The same things were measured in two ways. Each way mixes the same 11 hidden numbers, adds some noise and spreads widely along 7 directions of its own, which tell nothing about the thing.
(in the rows, 128 means zero)
Some things both ways: the first way, then the second way.
[142 105 131 165 161 141 112 165 150 142 135 161 114 157 170 127 128 117
  94  91 124 118 126 101 147 120 149]
[127 110 124 139 105 150  94 142  90 128 138 138 187 173 152 171 110  98
 151 125 125 172 166  55 100 144 117]

[155 111 130 141 173 152 134 127 145 124 160 123 112 158 153 125 109 122
 139 155 112 127 125 143 144 139 113]
[100 114 122 159 130  94 139 142 122 151 138 111 133 144 110 157 163 131
 145 136 130 125 111 101 142 121 122]

[147 138 135 126 141 130 137 159 100 134 116 126 115 126  91 145 159 160
 123 137  99 115 136 146 118 136 121]
[113 135 140 171  91 117  97 128 116 145 140 110 134 121 133 143 146 128
 162 123 128 127 160  67 121 114 146]

[137 122 123 167 144 144 103 183 181  98 161 145  94 120 140 191 119 140
  66  68 123 118 131 135 173 109 195]
[119 144 146 141  95 112 108 126 108 132 111 122 140 149 126 149 130 104
 144 124 110 148 148  77 131 140 136]

[128 101  81 106 103 150 141 127 172 122 118 101 146 136 137 101 129  98
 113 168 106 102 175 109 113 135  92]
[146 170 138 176 104 139  82 173  95 113  88  87 156  56 172 125 143  74
 131 130  91 135  75  89 157 106 171]

[168 120 129 118 103 154  98 161 181  97 145 119  82 117  85 227 133 172
  79 100 126 132 140 160 158  91 225]
[113 166 132 181  52  83  89 118  66 131  97 130 157  90 127 137 165  72
 136  92  82 139 133  82 161 160 131]

[147 117 123 151 128 123 124 127 127 100 127  95  80 155 141 205 139 173
 102 102 104 148 141 164 129 146 115]
[133 143 161 140 101 109 142 161 137 169 134 122 124 154 150 145 137 135
 146 160 151 127 118  83 143 119 163]

[188 107  89 128 155 114 125 147 133 131 122 112 118 171  96 137 130 122
 113 161 109 173 145 146 128 136 110]
[134 152 163 144 108 164  64 154 109 138 155 137 131 141 167 105 136 101
 140 155 123 140 158  75  86 102 117]

[115  87 126 135 121 133  99 165 188 171 162 121 121 138 170  94 134 113
  79 113 138  87 118  66 125 111 154]
[118  90 167 156  98 102 132 158 201 127 201  81  62 213 173 117 139 102
 125 140 138 131 239  65  64 155 123]

[107 124 142 187 175 138  94 116 156 158 150 131 108 117 169 131 105 143
 119  91 109 125 103 115 145  94 145]
[139 144  93 153 112  95  68 112  76 128 121 102 195 165 135 135 120  86
 153  81  78 122 148  78 115 171  88]

[126  88 127 122 124 125 128 142 130 132 149 107 106 121 132 138 122 127
 126 141 109 121 118 112 111 131 134]
[122 114 152 180  70 110 125 144 109 130 145  94 107 112 168 146 159  91
 124 122 132 125 142  75 116 151 125]

[106 127 113 138 180 109 122 152 135 142 110 141 134 113 150 101 100 131
 127 106  67 135 114  89 137  93 131]
[126 145 144 125 127  76 109 128 207 149 158  89  62 210 179  96 122 145
 134 164 112 124 225  96  88 128 114]

[112 110 138 158 171 117 173 160 172 149  86 145  85 139 176 132 117 186
 116  77  83 115 119 140 145 154 117]
[114 158 128 120 123 105 101 125 145 102 109 144 120 151 167 143 122 118
 138 153  94 169 151  72 148 110 150]

[127  66 124 204 158 130 107 121 185 109 146  96  41 145 224 195  80 160
 111  84  96 155 100 117 138 146 134]
[158 161 115 165  92  89 100 160  94 138 112 114 127 108 186 139 145  81
 121 102  61 141 151 101 127 176 109]

[130  67 133 155 166 155 130 150 147 156 144 159  84 154 192  92 120 105
 112 139 141  97 120 121 147 154 143]
[110 129 146 121 102  78 140 148 126 133 159 134  55 128 174 159 173 113
 170 173 112 166 162  59 143 116 121]

[123 110 118 148 132 128 134 129 143 149 173 125  95 101 122 109 113 123
 105 140 131 143 107 150 136 134 137]
[103 147 154 131 108 118 108  94  95 131 104 122  91 122 117 136 128 118
 149 137 114 108 122  82 132 120 121]

[157 103 115 135 122 171  79 134 152 110 138 173  98 120 114 157 125 106
  94 127 125  99 158 115 158 111 181]
[101 148 124 124  65 111 104 127 104 184 110  90 164 120 124 140 106 122
 218 173 150 134 161  38 158  89 201]

[115 112 112  90 123 137 118 134 140 125 165 120 100 141 137 122 121 129
  76 140 122  85 149 131 137 136 138]
[ 83  76 112 169 111  99 235 143 136 146 126 128 149 124  96 173 159 138
  94 146 174  83  23 139 165 138 174]

[118  88 105 135 148 134 114  60 139 128 178 149  66 130 202 101  83 119
 120 118 123 173 103 140 144 132 119]
[117 148 125 128 102  77 105 104  95 133 112  95 143 161 170 134 148 122
 161 156 102 140 139 107  96 142  67]

[180  79  77 138 189 118 117 133 162 151 115 165 139 156 123  83 125  86
 155 165 106 136 152 110 140 151  85]
[124 124  87 114  93 111 162 144 119 160 127 120 167 147 142 134 103 120
 140 140 128 133 163  97 108 133 167]

[128 105 115 166 149 141 111 129 126 145  94 131  79 141 135 148 120 144
  82 124 111 118 152 146 142 134 147]
[118 150 130 117 112 131 118 124 155 153 158 139 135 163 122 101 120 128
 146 160 114 128 171 110  97 120 166]

[146 113 116 119 115 109 117  87 137 174 156  99 102 129 107 150 162 197
 122 101 139 155 113 164  73 124  94]
[127 132 135 149 102 123  83  94 105 153 134 105 147 170 139 143 120 114
 153 137 108 115 150 103  91 174  92]

[135 103 120 167 139 136  65 118 127 106 176 115  84 124 152 196 129 139
 103  95 126 134 124 129 129 113 151]
[103 105  99 147 149 138 128 119 145 202 137 112 167 180  76 139 102 171
 115 134 159  96 147 129 121 116 146]

[117 121 144  89 106 138 125  86 103 144 169  80 140 151 137 133 177 155
 141 142 138  87 145 147  80 135  73]
[133 131  68 162 160 111  96 113 125 144 128 113 177 134 124 175 109 152
 159  97  94 114 119  88 156 129 145]

[ 49  96 101 165 137 107 116 130  54 187 138 122 111 114 181  83 165 110
  58  94 166 109 133 142  92 131 119]
[119  81 110 158  92  93 193 210 101 148 101 107 139 127 144 191 120  75
 148 125 127 120  99  65 156 165 159]

[ 87 129 146 107 118  97 140 112 128 172 155 110 109 100 130 117 123 171
 107  87 117 152  87 143 116  90 152]
[124 183 179 195  95  65   4 113 124  67 134  70  89 134 204  93 192  71
 149 118  74 145 159  42 133 122  65]

[112 116 117 143 174 128 146 136 109 153 111 108  90 141 130 143 130 178
  97 127 115  99 143 181 113 150 114]
[114 164 132 143 140  91  85 130 193 133 166 102  74 134 138  99 161 127
 180 167  60 130 185 111 111 115 149]

[ 98 151 133 167 158 140  91 131  83 182 108 147 105 128 154  93 144 156
  76  99 105 101 123 101 112 102 121]
[129 167 156 162 140  71  83 138 194 173 186  91  67 159 147  99 182 165
 178 163 101 109 182 109 112 108 118]

[111  94 112 158 109 164 115  87 123 118  98 142  92 136 187 126 101  94
  94 121 112 150 150 118 144 109 149]
[120 161 141 114 127 134 117 121 137 156 124 137 161 174 128 115 129 139
 105 167 132 153 132 135 112 110 142]

Other things, the second way, with their names:
<155>: [149  94 112 145  80 114 156 142  92 197 164 116 156 185 162 157 119 119
 134 128 137 104 169 115  57 206  83]
<313>: [108 157 186 145 150 105  79 135 169 138 171 129  62 171 133 112 182 136
 149 174 116 140 150  95 126  92 107]
<372>: [ 81 100 127  79 101 147 164 104 155 157 128 134 145 205 122 152  75 159
 145 193 177 159 198  86  84 105 171]
<315>: [124 128 124 200  88  80 117 132 106 137 136  88 152 118 119 144 163  95
 140  78 108  99 117  82 147 161 135]
<190>: [114 108  86 125 125 165 100 164  89 146 104 134 208 152 141 162  75 129
 179 145 130 142 158  61  89  92 134]
<110>: [115 101 130 146  71 115 173 126  78 172 116 112 158 147 116 158 120 110
  98 112 174 108 113  92 133 155 140]
<425>: [ 90  79 104 162 107 108 220 136 130 155 100 118 141 132  94 167 122 143
  79 107 159  89 100 136 128 146 158]
<29>: [119 174 119 131  98  58 100 175 115 140 119 117 132 125 143 113 165  87
 175 130  77 172 179  64 161 105 149]
<361>: [121 152 129 143 142 118 109 136 146 142 102 108 105 128 102 130 109 141
 142 106 101 111 158  87 140  97 167]
<79>: [ 97 103 102 173 108 146  91 133  97 104 121 115 153 114 131 144 125  66
 110 113 102 136 135  78 130 137 132]
<645>: [119 152 143 124 141 102 101 126 115 150  83 124 117 170 125 151 109 131
 157 146 105 116 117  86 145 126 108]
<483>: [106 132 113 156 107  70 108 128 138 157 138 115  89 139 160 149 149 139
 152 139 112 136 182  69 153 122 121]
<600>: [ 99 117 157 151 124  73 196 108 204 146 127 130  30 173 113 136 139 167
  63 120 129  90 157 139 128 153 145]
<204>: [120 127 147 167 130 171  74  85 103 111 164 160 161 164 108 136 139 125
  81  86 133 135 140  96  95 129 100]
<219>: [117 128 114 164 132 135  88 141  74 153 101 144 153 126 150 158 127 108
 106 138 131 116  72  90 166 121  95]
<535>: [103 105 130 182 108 129 117 130 112 153 156  95 212 149 106 161 183 130
 121 135 148 166 126 135  95 136 112]
<232>: [109 134 135 144 108 108 128 115 133 135 139 120 137 155 126 133 150 114
 112 141 116 140 136 121 119 147 132]
<109>: [ 95  99 167 104 156 188 155 134 160 182 146 131 125 181  79 159 106 170
 156 211 187 124 111 116  98  84 171]
<21>: [102 146 100 143 163 130  79 116 134 164  89 125 168 168  83 130  92 154
 126 121 113 114 141 110 143  95 137]
<434>: [ 79 114 125 136 124  96 139 107 131 181 138 128  95 154 111 148 147 166
 139 170 153 114 141 110 136 106 111]
<16>: [124 138 133  90 100 134 173 134  74 171  88 161 143 139 144 156  92 113
 118 184 176 110  34  80 192 114 171]
<7>: [114 115 141 179 108 101 122 107 144 111 168 107 168 185 113 133 183 121
  84  85 110 159 181 142  63 172  90]
<584>: [136 130 132 158  99 168  54  77 102 114 163 148 154 173 147 132 107 111
 122  86  86 132 217  91  31 182  79]
<587>: [103 117 103 165  90  72 122 149 155 148 120  81 149 160 138 147 123 110
 162 124 107 139 197  71 130 148 159]
<253>: [130 153 115 111 137  96 154 126 137 182 123 127 131 156 113 141 116 161
 153 150 132  99 104 108 159 114 168]
<435>: [111 151 146 156  90  86 140 139 173 159 131 107  75 120 151 117 140 169
 143 142 141 107 183  79 132  84 180]
<145>: [125 135 165 154 114 136 162 182  95 159 121 161 133 118 124 145 157 122
  99 143 169 112  43  98 168  98 156]
<403>: [107 137 142 161 120 111 120 124 130 137 167 136 117 121 126 131 183 145
 129 136 133 129 124 102 131  98 132]
<113>: [118 137 126 116  74  98 153 153  86 170  73  99 130 120 121 156  97  83
 157 137 125 131 131  62 177 139 184]
<391>: [105  72  90 158  86 107 161 161 136 161 171 124 199 207 117 140 120 114
 125 100 155 130 205  83  77 159 137]
<52>: [133 179 144 140 110 122  63 142 124 148 134 109 142 138 158  79 149  87
 116 162  99 149 144 114 125 116 128]
<426>: [154 154 121 201 124  84 114 168 111 106 131 125 146 106 154 124 182  87
  87  66  70 108  82 121 142 160 108]
<262>: [110 103 119 129  95 123 164  99  79 133 122 155 175 172 129 172 124 113
  95 125 146 136 100 107 119 170 108]
<534>: [121 123 132 222  80  67 184 211 132 157 144 109 135  75 124 128 220 103
 104  98 113 105  98 141 136 148 153]
<95>: [105 133 101 167 146 108  73 161 146 159 109 100 123 153 136 114 110 142
 139 124 116 101 177  75 130  82 118]
<178>: [118 170 117 134 138  89  87 105 126 148 113 137 134 146 118 146 134 141
 165 135  85 139 134  93 164 120 137]
<527>: [ 98  98 124 160 131 131 137 146 143 156 168 123 123 146  99 129 154 110
 127 152 130 105 120 121 117 134 138]
<133>: [110 123 188 138 123  99 138 110 146 125 144 118  43 164 165 163 168 123
 119 186 130 135 102 108 131 152  91]
<518>: [106 149 108 147  65  94  69  88  74 124 106 120 177 132 149 155 124 111
 168 104 110 166 189  37 140 128 127]
<62>: [139 171 129  82 104  97 120  70 142 135 140 122 156 203 139 124  98 150
 181 145 114 136 173  81 101 140 154]
<201>: [101 111 146 126 128 117 182 125 129 176 149 150 145 182 124 156 157 162
 117 201 184 113  50 144 129 125 117]
<81>: [108 108 128 125 125 139 171 142 105 160 119 126 137 122 106 173 127 122
 155 174 140 115  69 112 140 129 158]
<428>: [110  96 119 123 102 128 172 122  92 153 103 123 197 163 114 196 107 110
 150 169 154 133  58 102 147 166 153]
<329>: [138 139 148 143 105 116 124 108 150 178 170  96  99 161 162 109 134 146
 111 162 155  89 141 119 102 139 127]
<169>: [134 154 150 188 125  97 125 163 158 127 127 133 118 135 147 131 169 141
  86  95 115 122 119 111 141 118 141]
<124>: [123 169 131 143 128 135  64  90 100 117 149 112 156 109 132 111 163  85
 143 163  87 136  72 121 144 127 131]
<509>: [115 154 148 134 134  78 128 120 146 133 109 114  78 149 117 137 142 117
 147 144  80 112 115 115 147 150 127]
<401>: [130 105 138 141  83 109 143 161 103 160 121  86 130 173 143 144 104  83
 138 116 137 112 162  68 104 168 125]
<579>: [149 135 126 115  86  98 135 145 102 150 144 116 151 187 161 127 128  68
 120 131  98 153 173 108  90 197 107]
<598>: [144 151 134 143  93 112  44 116 142 107 156  77 128 181 176 105 107  74
 171 115  64 147 241  57  65 171 115]
<561>: [123 132 163 128 125 130 177  93 196 155 172 133  88 186 120 110 128 174
  83 159 160  88 129 146  95 137 165]
<356>: [134 131  91 149 107 160 143  91  98 127 147 153 227 125 110 138 140 120
  66  99 103 151 120 175  78 171 143]
<111>: [ 83 130 144 181 137 119 158 146 191 173 129 121  78  88 111 136 166 183
  86 170 170 102  89 131 186  56 203]
<162>: [129 130 171 120 125 171  95  92 137 130 174 132 146 209 148 124 113 125
 121 179 166 126 107  88 100 129 130]
<641>: [122 119 140 112 130 163 134 120  99 179 140 165 104 146 141 168 108 169
 136 167 164 119 128  89 111 100 122]

Some of these things the first way, each followed by its name:
[120 105 145 151 131 145 100 138 102 103 163 119  54 138 158 184 126 138
  77 119 129 110 131 155 156 144 171] | <403>
[125  95 121 195 163  83 170  95  80 168 150  98 111 130 137 103 131 110
 158 147 125 191 101 177 101 182  39] | <361>
[116  85 102 212 211  72 142  97  70 187  52 133  97 121 135 138 112 156
 159  93  87 207 109 164  97 131  87] | <52>
[155 101 125 150 174 150  89 152 169 143 160 177  84 127 161 103 104 124
 113 123 109 119 101  90 156 117 163] | <434>
[109 109 138 157 157 126 112 111 118 131  99 102 101 108 145 152  94 155
 159 132  48 126 114  88 103 112 110] | <329>
[188 106  91 130 155 145 109 160 219  97 178 100 158 143 113 144  99  85
 143 167 103 149 137 104 155 101 139] | <401>
[109 129 142 179 168 130 105 132 103 148 147 159  96 128 156 141 114 136
  81  70 124 134 110 134 148 102 164] | <178>
[147 129 122 150 117 137 104 123 214 134 148 142  80 130 130 179 168 200
  86  65 134  89 151 163 158 151 122] | <62>
[148  85  89 126 160 100 141 144 116 139 123 188 106 127 117 114 145 115
 119 105 128 149 139 156 138 158 118] | <372>
[155 112 133 120 120 122 105 141 134 160 164 125 119 146 106 120 118 120
  93 127 124 149 106  94 115  99 153] | <584>
[113 107 117  92  81 146 111 161 125 110 126 123 100 117 133 141 158 139
  78 129 108  75 157 102 116 131 148] | <111>
[128  87 111 155 184 122 124 104 151 176 131 133 114 138 122 133 106 145
 131 119 126 113 133 151 116 131 115] | <124>
[147 129 152 148 138 114 116 176 127 131 155 115 118 127  96 177 153 149
 104 101 119 132 114 138 139 115 157] | <204>
[161  64 122 195 177  91 115 102 136 172 153 146 110 127 139 106 102  90
 176 131 112 197  82 104 121 143  91] | <110>
[134 114 158 180 158 128 116 120 161 188 147 122 108 133 144 110 118 149
 137 119 107 122  92 100 117 130 104] | <315>
[144 128 110 103 156 122 111 152 139 153 127 126 156 136 115 102 128 130
 126 132  94 141 122  94 112  78 136] | <219>
[148  93  88 154 155 150 116 140 179 142 169 139 100 152 158 107 122 115
  84 134 145  95 146 132 135 161 105] | <81>
[126 109 126 114 127 140 128 130 164 125 148  92 132 130 122 159 111 135
 118 131 113 118 137 131 125 100 152] | <598>
[110  99 113 151 136 121  95  71  95 182 138 160  69 154 190  81 122 133
  72  93 140 152 116 120 117 131 110] | <201>
[144 105 151 122 109 148 105 139 167 152 137 176  92 112 132 133 157 155
 117  91 131 109 116 113 143 112 172] | <518>
[163 137 129  96  92 123 161 122 137 138 114  79 142 174 118 109 162 142
 128 163  97 159 142 131 107 136  69] | <169>
[177 132 123 113 163 139 148 142 135 152 140 122 153 178 104  94 119 107
 123 172 118 156 132 142 135 111 119] | <313>
[168 116  89 110 198  87 151 143 108 212  99 179 203 140  58  40 146  94
 163 146 114 159 133 117 101 107  82] | <232>
[154 121  74 139 180  63  69 165 134 151 190 139 113 124 112 127 159 149
  85  80 133 171 104 131 132 112 126] | <95>
[163 135 116 199 172 146 114 197 191 141  93 149 106 156 153 109 122 128
  85 121  78 118 137  85 169 136 123] | <145>
[101 130 125 107 125 191 143 149  93 108  36 143 155 116 119 119 130  99
 129 170  66  59 197 102 126  97 149] | <356>
[ 91 107 143 136 146 136 125 124  86 108 130 127  98 120 161 167  95 127
 108 101  99 129 124 133 136 100 173] | <587>
